The rows of a group lie close to one hidden flat surface of 6 dimensions, which passes through zero. Surfaces can cross.
Known rows, each followed by its group:
[ -6  15   9  -7   5 -13 -14  -1  -9 -14  -3  18  14 -14  13] | vagov
[ -5  17  12 -25  -1  41   7 -12 -32 -43  -7  17  15 -17  11] | zozu
[-16  13   4 -12   0  21  -3   4  -7  -5  10  -4  16   2  15] | zozu
[-14   8  -1  -7   1  -1 -13 -20 -12  -8  -2   9 -18 -19  11] | belan
[-11 -12 -20 -38 -16   0 -23 -60 -14   2  -6  15 -17  -8  55] | lumu
[  3 -25 -18 -10 -20  32  30  -7  16   2  -3 -18 -10  20  -6] | zozu
[ -6 -15  -8  -2   4  28   7 -11  11  11  -4  -5  -1   5   4] | belan
[-19   2 -30 -18 -26  43   9 -16   2 -30 -10 -12  -1   9  32] | vagov
[ 13 -17 -20   1 -13  10  -2 -14 -11   8  -4 -21 -20   5   3] | zozu
[-12  -5   1 -13  10 -21  22 -25  53  -8 -22  55 -20  -7   3] | zozu
[-5 -9 -3  6 -8 -1  2 -2 10  1 -6 -6  8  1 -3] | lumu
[ -3  28  -3  16  -2 -15   1  16   0 -20  -7   3   6   6  -2] | vagov
[ 10  -2  16  15   8 -17   5  25   6  13   9  -5   3   0 -30] | belan
[-5  6  0 -9 -1 -6  0 -9 -3  0  4  4 -3  5  8] | lumu
[-24  25  -4 -18  -5  15  19 -21  -5 -11   5   0  -5  27  17] | lumu
[ -2 -15 -20   1 -11  30  15  -4   8   9   0 -27 -11  16  -1] | vagov
[-10   6 -11  -6   4  39   6  -4   1  -4   3  -6  -2   6  15] | vagov
[ 10  -4 -11   0  12  25 -17 -16 -32  10   1 -11 -20 -11   8] | zozu
[ 35  10  15 -46  -8  11  30  15  -9 -38   4  33   6   9   7] | belan
[-22  11  10 -26  -4  12 -24  -3  -8 -21   5  21  33 -23  40] | vagov
[ -6  10   9 -13  41  24 -33 -15 -19  26  18  15 -10 -21  26] | vagov
[-37  24 -11 -12 -19  26  36 -24   6 -20  -3 -10   3  39  13] | lumu
[ 23   2  11  22  20 -17  -6  32  -3  36  20 -18   1  13 -22] | belan
[ 21  -3   0   3  -9  -3  -3  -9 -32 -30 -19   1  -6 -18  -9] | zozu
[ 24 -42   7   0  20  -1 -11  -2   5  62  19 -12 -19  -3 -14] | lumu
[-32 -21   6  -5   0  27  14 -29  10   3  -5   0 -38 -31 -32] | belan
[ -7  16  13 -49  16  14 -18 -45 -24 -29  -6  57  -3 -31  49] | vagov
[-22 -22 -24  11 -14  26   7 -28  -2  20   1 -40 -48  -3 -18] | belan
[-2 -1  0  2 -2  3  7  1  5  1  0 -4  2  5 -4] | lumu
[-16 -29 -12   5   4  18   0 -25  18  47   9 -25  -9  17   3] | lumu
[-28  41   5  -2  -8 -43 -38   9 -12 -15  10   8  30  -5  42] | zozu
[  6  -5  -1 -11   5  21   7  -3   4   2   1   3  -2   6   6] | belan

New rows, each followed by its group:
[ 16   4   7   3   9  -3 -12 -10 -28 -15 -11  13  -7 -24  -7] | zozu
[ -5 -27 -14  -4   6  35  25  -3  38  43  13 -19 -20  29  -5] | zozu
[ 16 -39  10 -24 -31 -56  -1 -18  12  18   2  10   6   5   2] | lumu
[-11  -4 -14 -19 -14  27  11 -12   6  -6   1  -6  -1  12  18] | zozu
[-15 -19 -41 -28  -7  93  13 -36  -2  10   3 -27 -32  15  36] | vagov
[-19   5 -12   2  14  26  -7 -17  -3  19   5 -12 -11   8  13] | lumu
[  3  -5  -3   5  13  -7   1 -10  12  12  -4  12 -17  -4  -5] | zozu
[-13  -2   4  12   3  -5  -6   0  17  -1 -10   7  25  -5   0] | belan
[  8  -5  -2   7   8   7 -10  10  -2   1  -3   1  -2 -13  -2] | lumu
[-11 -22   0   9  -4  19  18  -7   0  22   9 -29 -48  -8 -45] | belan
[ -8   0   0  -3   0   6  -2 -12  -3  -3  -2   1 -14 -11   0] | belan
[ -8  13  -1 -25  10  29  23 -24 -11  18  18  -6 -23  32  10] | lumu
[ 5 14  5 -2  9  5  5  9 -8 -3  7  2 -8  3 -3] | lumu
[ -3 -13  -8  11   1  12  -5   8   4  26  10 -26  -5   5  -5] | vagov
[ -4  30  -1 -11 -11   6  14   6 -11 -47 -11  15   4   0   8] | lumu
[ -4 -11  -8   9   0 -20 -35  -9 -11  30   9 -19 -11  -9  12] | vagov
[ -2 -11  -6  -4  -7  18  10  -7  18  -9 -11   6  23  12  15] | belan
[  9  14  -1  -7  -3 -22   7 -20  -9 -24 -17  24 -16  -1   2] | vagov
[  1  -3   1   9   7   5  -2  10   4  18   8 -12  -1   2  -9] | vagov
[-20   1  -1  23   4 -19 -18  -6   5  11  -5  -8   7 -11  -3] | belan
[  9 -30 -43  -2 -37  25   3 -15  -8  20   4 -55 -25  29  15] | zozu
[ 30  -7   7  12  34  -1 -20 -22 -30   1 -15  23 -34 -40 -17] | zozu
[ 22  -8  10  22  28  -1  -2  29  -8  53  29 -31 -25  10 -37] | belan
[  6  12  -7   7   8 -11 -21   3 -17  13   9  -9  -4   5  16] | belan
[-23  23  -7  15  20  55  26   6   3   8   9 -24  -6  27 -12] | lumu
[ 11   2 -13   8 -18 -11 -24   4 -35  -3   4 -30   4   1  11] | zozu
[ -9  20  -5  -5  -1  -1 -13  -6 -13 -22  -7  12   0 -11  21] | lumu
[-18  30 -17  25  34  48 -32   5 -20 -14  -8  -2  -9 -30  20] | lumu
[ 11   2   5  13  17  12  -1  23  -2   5   4  -4  -4  -8 -17] | lumu
[-21 -17 -27  12  10  39 -13 -29  17  24 -13 -13  14  12  31] | belan
[ 17 -15  13  14   3 -10  27  23  18  14   1  -7   1  13 -42] | vagov
[-26  -6   0  12   5   2  -9 -15  15   2 -11   7   9 -16   0] | belan
[ -7   5  14   0  12  -8  10   8  16  -2   0  19  10  -3 -11] | zozu
[ -4   3  17 -22 -32 -50  27  -8   9  -7   6   7  15  34  -4] | lumu
[-3 -8 -2  8  1  3 -3  2  6  7 -1 -5  3 -2 -2] | lumu
[ -4  24  12   3  12  -7  -4  12  -5 -14  -1  15  12  -5   2] | vagov
[-19 -22 -13  -4 -17   4   1 -30  14  15  -6 -12   1  12  15] | lumu
[ 14   2  12  -8   4   6  30  15   2  10  15  -7  -8  25 -25] | lumu
[ 31  -2  38 -51  20  33  40  17 -11 -11  24  36 -37 -19 -36] | belan
[-22  43 -11  34  16  13 -21  40  -5  -1  11 -25  16   5  11] | vagov
[ 30 -17  24  -7 -12 -74 -20  11  -1   7   2  23  13 -17  -8] | lumu
[ 35 -11  -4 -15 -27   8  39  24   4 -13   5 -13   2  33 -14] | belan
